The same things were measured in two ways. Each way mixes the same 8 hidden numbers, adds some noise and spreads widely along 5 directions of its own, which tell nothing about the thing.
In the rows, 128 means zero.
Some things both ways: the first way, then the second way.
[152 126 143  91  90 113 112 137 123 141 186 160 145  78 174 156  53 133
 146 115 132  47]
[138 128 149 135 128 127 119 138 147 117 167 169 196 161 158 124 103  81
 128  83 135 142 115 115 145]

[156 179  92 122 126 164 128 147  98 114 126 122 118  89 147 103 122  97
 110  66 152 107]
[161 142 140 166 124 170  95 141 127 116 140 104 113 123  91 108 111 138
  94 149 158 152 101 147 126]

[139  81 142 164 151 171 186 101 135 126 110 116  96 136 115 104 148 141
 131 147 113 162]
[140 143  85 138 111 185  87 144 117 128 157 105  90 117  88 123 125 176
  97 167 137 146 109 149  92]

[ 98 137 142 149 126 209 111 101 124 138  83 123  98 128 131 134 183 108
  88 109 145 148]
[167 114 128 102 117 168 128 102 144 183 130 186  80 162  40 165 108 125
 193 139 130  92 136  98 194]

[123 154  87 154 126 143 152 118 112 150 118 101  81 119 115 110 155 167
 128 117 163 163]
[157 155  69 135  87 118  72  97  90 119 129  98 121  63  89  90  81 189
  39 135 146 165 131 113 114]

[110 129 123 166 145 178 144 109  93 110 113 122 141 138  88 119 151 141
 126  65 140 169]
[107 152 132 112 119  85 126  94 130 138 118 159 191 145 194  86 111 130
 155 101 133 145 118  93 155]

[157 184 110 107 124 124 107 164  74 149 137 133 118 128 137 122  89 132
  98 119 131 116]
[132 137 146  98 146 107 153 134  76 106 117 146 168 174 186 126 166  92
 166 101 114 188 135  99 150]

[146 131 156 101 106 116  96 131 129 135 131 148 137 107 171 149 106  99
 133 114 146  85]
[142 100 180 150 212 143 165 167 175 106  94 147 172 142  79 207 156  93
 163 148 137  76 133 160 159]

[112 116 121 135 103 179 132 107 145 144 133 112  93 101 142 143 152 131
 114 116 139 108]
[129 116  50  73 113 141 146 157 119 142 199 184 133 167  82 141 185 141
  90 134 109 137  84  71 122]

[116  90 152 169 132 176 131 111 123 123 101 115 152 104 162 116 117 140
 116 121 135 151]
[111 161  85 104  80 131 128  88 113 145 160 181 126 156 149  91 131 123
 146 150 120 185 118  62 160]

[153 109 134 123 113 102 139 132 147 106 147 128 126 148 115 137 127 105
 147  98 103 109]
[101 125 139  70 143 118 137 143 139 124 149 144 136 141 183 168 107  59
 214  94 111 105 192 112 144]

[165 121 137 142 102 121 119 131 152 125 121 144 118 119 149 115 129 131
 154 106 144 125]
[124 129 126 146 174 153 136 190 167  78 143  83 121  86  63 171 150  97
  66 187 150 104 126 154 101]

[141  95 172 119 140 110 108 107 126 122 103 144 186 111 184 117 118  59
 149 111 151 118]
[146 123 144 202 185 187 119 167 159 108 152 141 127 107  80 147 127 142
 122 155 143 122 126 161 144]

[120 102 116 150  89 126 163 129 136 143 175 111  87 153  98 161 109 192
 123 149  69 122]
[144 129 143 151 138 143 149 119 168 153 111 162 138 134  76 138 162 120
 139 169 153 140  97 119 166]

[114 130 152 127 112 140 113 119 108 152 134 141 128 129 148 158 107 148
 114 137 130 122]
[118 143  89  82 122  76 130 134 122 127 131 151 189 118 140 115 179 119
  77 113 137 185 101  78 106]

[120 109 178 120 124 112 109 139 115 123 125 125 127 172 121 167 114 140
 117 140 101 140]
[142 123 160 134 156 108 158 131 153 137  79 149 176 113 124 167 186  87
 153 136 151 175 131 131 144]

[149 170  91 141 135 132 132 140  91 161 109 138  83 175  78  94 162 147
 113 126 130 180]
[166 139 159 207 177 139 102 136 123  90  69  83 159  70  94 132 124 167
  80 154 164 154 127 181 122]

[180 125 120 152 138 134 164 125  97 128 135 147 145 134 123  95 131  96
 134  87 116 146]
[125 157 188 206 190 146 109 123 131  79  97 153 213 144 184 121 102 131
 166 126 137 156 132 160 155]

[120 124 106 125 134 186 163  99 107 130 152 126 112 138  84 131 167  89
 109  84 104 116]
[130 118 114 107 140 161 105 159 148 160 171 168 145 162 120 137 133 146
 157  98 131 108  98 130 112]

[142 109 182 162 131 105 133 115 104 119 112 158 161 123 179 163  99 141
 153 117 147 146]
[150 151 123 146 135 153 114 162 132 126 168 117  78  97  62  87 147 104
  71 152 165 179  98  95 138]

[100 125 113 115 129 145 136 122 144  75 120  79  99 140  85 133 163 110
 139  75 135 126]
[133 101  94 105 105 126 171 142 113 151 179 161 150 164 155 116 175 143
 134 102 108 140 100 103 148]

[105 124 122 146 143 149 173 109  93 127 141 114 132 109 136 146 106 150
 127 120 129 133]
[111 142 148  73 150  92 139  94 125 155  77 150 148 165 155 123 117 143
 215 116 125  87 135 100 174]

[105 139 136  81 135 137 111 113 123 129 118 142  93 172  74 141 159 106
 125 134 124 123]
[177 110 118 129  96 127  77 136 132 153 147 103 146  76 127 126  83 149
  93  61 153 137 139 161  95]

Other things, the second way, with their names:
<387>: [120 126 174 192 153  71 155  97 166 122  44  99 252  98 193  94 143 199
 112 130 158 116  90 185 140]
<295>: [113 142 116 119 152 147 108 127 111 129 127 119 112 128 150 115 100 189
 174 133 118  89 142 138 135]
<198>: [105 154 110 110 135  50 140 132 122 107 113 101 195  86 166  70 165 150
  52 118 149 166  95  95 112]
<527>: [114 114 134 109 158 128 214 134 125 113 124 176 146 171 142 181 201  81
 199 164 100 140 150  98 188]
<264>: [136 120 191 140 164 121 151 102 133 127  61 114 156 160 153 136 108 154
 208 136 132  71 134 162 186]
<290>: [180 133 140 166 118 163 105  87 133 141 105 178 137 137  58 147  94 132
 134 150 146 151 124 119 182]
<9>: [131 114 111 133 140 171 152 130 132 138 158 183 129 168 109 153 143 143
 170 150 109 113 123 115 170]
<243>: [114 142 122 146 147 102 143 117 129  81  94  94 170 103 139 131 121 154
  97 167 130 109 137 140 137]
<13>: [159 116 122 157 148 148 134 142  95 133 125 111 108  95 120 123 152 177
 132 126 133 156 138 148 138]
<474>: [111 120 106  98 141 100 144 157 106 101 149  84 141  97 180 126 131 142
 120 106 115 107 161 133 114]
<613>: [112 139 105 140 125  78 126 126 114 104 128  90 188  73 196  79 121 175
  77 105 134 146 130 133 111]
<269>: [173 140 153 188 160 151 111 119 117 106  99 137 134  99  75 135 110 132
 109 150 151 166 139 134 167]
<151>: [129 159 135 180 101 103 132  40 132 127  43 119 166  81 155 108 103 175
 143 182 147 163 149 143 170]
<187>: [109 156 115  97 133 103 149 111  86 118 107 137 141 135 184 112 165 126
 168 136 116 185 146  91 149]
<55>: [142 148  70 139 112 164 107 130 107 121 191 183 110 119  87 117 133 126
  90 144 125 195 125  72 142]
<427>: [139 116 148 105 111 101 149  87 151 147  85 177 208 167 155 171 131  96
 184 113 127 132 136 125 162]
<267>: [125 136 141 144 133 115 120 144 168 119 132 107 185 131 129  98 134 139
  74 137 160 118  67 143 110]
<507>: [156  88 123  88 153 148 164 186 134 130 158 148 135 159  84 198 191  84
 136 118 121 123 121 127 124]
<271>: [118 145 136 121 147 138 121 139 167 133 138 145 122 110 103 140 122  90
 148 145 147 124 139 112 143]
<152>: [157 112 142 142 159 151 132 168 126 122 124 141 168 144 115 161 178 118
 125 119 138 166 106 152 111]
<210>: [149 124 128 104  98 107 132 129 118 160 181 154 130 133 146  71 118  98
 124  64 140 161 116  73 169]
<586>: [104 141 129  64 130 135 114 153 161 150 164 156 130 163 142 142 128  68
 180 108 133 119 126 101 117]
<422>: [ 98 147  68  86 115 137  84 177 133 124 213 116 120  93 157 108 124 124
  94 101 129 149 134 110  63]
<460>: [121 157 122 102 100  89  66 120 162 138 127  97 167  77 151  95  78 120
  87  93 168 136 125 128  84]
<154>: [110 153  41 105  84 126 126 112 119 122 181 153 121 102 109 106 136 145
  70 163 121 167 126  69 127]
<53>: [100 153 156 133 171 114 128 152 137  93 138 140 192 148 186 110 134  98
 145 112 133 142 119 118 131]
<91>: [127 123 117 139 118 120 162 138 152 127 140 135 182 156 124 104 185 144
  79 155 142 141  54 122 129]
<248>: [116 142 125 119 150 133  97 102 121 115  98 126 140 118 148 151  63 165
 183 128 117  81 178 144 143]
<423>: [122 127 115 147 151 136 113 149 126 111 155 105 125  68 160 126  99 147
 136 109 127 117 179 148 125]
<194>: [158 162  63  88  30 166  58 111  54 137 188  83  33  91 134  88  74 121
 102 116 132 217 172 101  97]
<170>: [107 135  58  35  80  73 119 144 101 116 157  38  91  46 156 121 114 122
  75 112 127 121 182 106  75]
<130>: [124 112 135  80 120  91 134 133 120 125 138 105 163 129 193 130  95 116
 158  65 118  90 162 130 132]
<482>: [150 121 129 159 128 117  93 137 153 130 133 126 200  78 153 134 105 142
  98  80 150 148 137 166  97]
<366>: [167 128 120 123  62 134  92 115 136 143 126  57 110  98  99 105  91 148
  69 136 164 130 104 163  95]
<144>: [139 147 134 134 131 115 134 121 119 126 154 188 179 167 139  84 140 108
 117 102 136 178  88  73 174]
<410>: [172 112 173 190 149 153 121 159 160 119 136 117 163 117 101 130 126 115
  96 117 164 135 102 167 136]
<88>: [129 146 121 162 159 174  98 143 124 126 178 154  99 120 114  95  87 159
 148 122 130 118 136 110 163]
<594>: [136 167 153 157 131 171  97  97 121 119 117 157 103 131 129 131  86  91
 190 157 138 179 171 116 170]
<537>: [116 135  86 121 125 120 121 143 121 106 104  80 176 115 141 134 170 195
  70 165 133 134  93 168  64]
<36>: [188 109 137 132 115 108 125 120 103 126 113 117 158 108 107 134 113 122
  93  85 143 153 137 129 151]
<41>: [139 115 154 150 167 130 146 128  95 103  92 104 158 145 166 133 121 179
 170 124 116  95 142 166 158]
<32>: [147 146 165 124 122 135  85 115 150 141  90 107 118  92 130 153  87  81
 176 118 161 155 175 150 123]
<287>: [ 93 170  97 104 120 110 137 141 103  79 133  79 134 126 159  95 169 118
  80 181 132 176 106 107  98]
<440>: [147 120 158 138 164  86 152 120 139 118  80 141 194 106 126 152 144 111
 128 112 142 139 142 126 162]
<492>: [116 130 113  51 121 131 122 158 106 112 140  84 107 138 153 169 131  87
 161 123 116 117 163 135  89]
<549>: [140  94 122 119 147 122 177 165  83  90 161 110 160 163 165 133 155 142
 122 103  98 107 126 134 147]
<207>: [132 113 125 150 169 144 154 161 129 119 118  98 121  99 116 149 173 169
 129 160 130 113 131 162 125]
<388>: [134 142 110 145  97 144 140  68 128 141  98 163 133 141 110 133 125 152
 156 184 130 151 128 111 175]
<86>: [154 114 133 168 153 188 137 163 131 101 174 150 129 153  95 159 138 112
 127 150 123 133 121 143 147]
<43>: [124 128  82 110 103 139 110 148 134 125 197 141 153 140 135 106 115 147
  84 109 124 119 100 115 107]
<148>: [131 124  86 108 114  95 106 132 134 144 132 105 158  75 123 109 126 185
  72 106 144 119 116 131  96]
<238>: [127 167  94 107  88 117 123 104  73 109 130  98 111 131 153  75 133 139
 100 158 129 191 120  92 133]
<407>: [146 113 125 138 148 130 157 160 101 108 153 112 140 140 126 111 156 150
  98 123 124 129 103 128 143]

Some of these things the first way, each followed by its name:
[165 111 137 154 126 123 169 120 110 114 155 153 146 132 122 131 117 129
 153  88 113 135]	<53>
[137 156  83 108 112  92 155 143 130 101 161  94  91 113 114 137 114 137
 158  96 139  97]	<407>
[142 131 160 126 140 126 117 150  79 131 138 134 143 158 117 139  94 159
 114 112 120 148]	<32>
[111 181  89  94 144 153  50 134 102 153  62 124 134 152 104  58 150  64
  92 123 148 151]	<207>
[101  75 235 140 157 111 140  85 140  46  86 150 167 130 163 196 140  96
 188  99 162 138]	<210>
[ 90  42 240 155 151 168  89  98 126 148  58 132 184  96 210 108  71 183
 127 201 178 175]	<388>
[ 83 122 130 114 141 137 131  93 123 112 112 107 123 132 110 137 149 108
 141 108 150 129]	<148>
[120 117 121 116 110 164  98 111 146 166 105 131 118 119 141  99 133  95
 105 157 115 114]	<9>
[152 246  23  77  86 153  71 185  76 158 168 127  93 132  69  96 120 120
  80  41 131  85]	<410>
[ 86 128  90  57 104  88 109 128 125 144 172 111 143 107 127 122  30 133
 141 186  93  53]	<387>
[129 149  45 143 130 141 169 121  82 178 155 107 103 150  66  74 124 161
 115 136 106 159]	<295>
[105 127 139  99 155  87 103 129  84 150 103 117 145 167 117 110 104 140
 129 170 145 161]	<13>
[140 147 138 104 132 130  79 153  88 179 101 138 133 116 166  88  59 165
  99 188 148 136]	<194>
[109  56 193 139 122 146 150  96 152 113 129 140 125 110 143 152  88 188
 161 171 128 123]	<91>
[124 107 148 145 137 148 175 104 115  79 147 130 137 121 119 159 136 119
 156  67 128 118]	<460>
[127 170  72 115 126 118  98 135 112 136 107 120 108 168  59  76 155 125
 136  99 143 160]	<474>
[148 105 123 155 118 122 171 120 144 134 123 126  91 117 148 117  92 178
 140 191 100 141]	<238>
[142  96 127  94 103  62 158 121 179 127 153 129  67 136 115 134 101 167
 188 199 114  95]	<549>
[119 119 111 117 143 172 149 124 115 134 127  99  99 107 124  90 113 144
 119 140 136 124]	<537>
[131 165  92 156 149 149 129 145  81 117 100  93 122 160  93  94 151 130
 102  79 134 186]	<187>
[110 159  90 124  98 186  54 116 141 161  71 116 142  81 179  77 143  69
  92 107 161 116]	<154>
[144 142 136  80 111 123 108 141 114 170 148 155 101 146 128 140  94 112
  96 175  90  85]	<152>
[108 109 119 120 132  90 139 106 136 122 123 119 130 156  94 113 117 142
 172 150 126 141]	<613>
[130 102 114 153 141 131 210 111 138  92 149 103  74 150  73 130 143 168
 161 129 102 153]	<264>
[115 129 173 151 152 144 123 110 128  67  71 120 114 164 105 153 211  95
 144  53 168 178]	<440>
[154 164 108  98 121 136 111 161 100 136 142 121 109 104 137 104  84 135
 112 112 142 100]	<492>
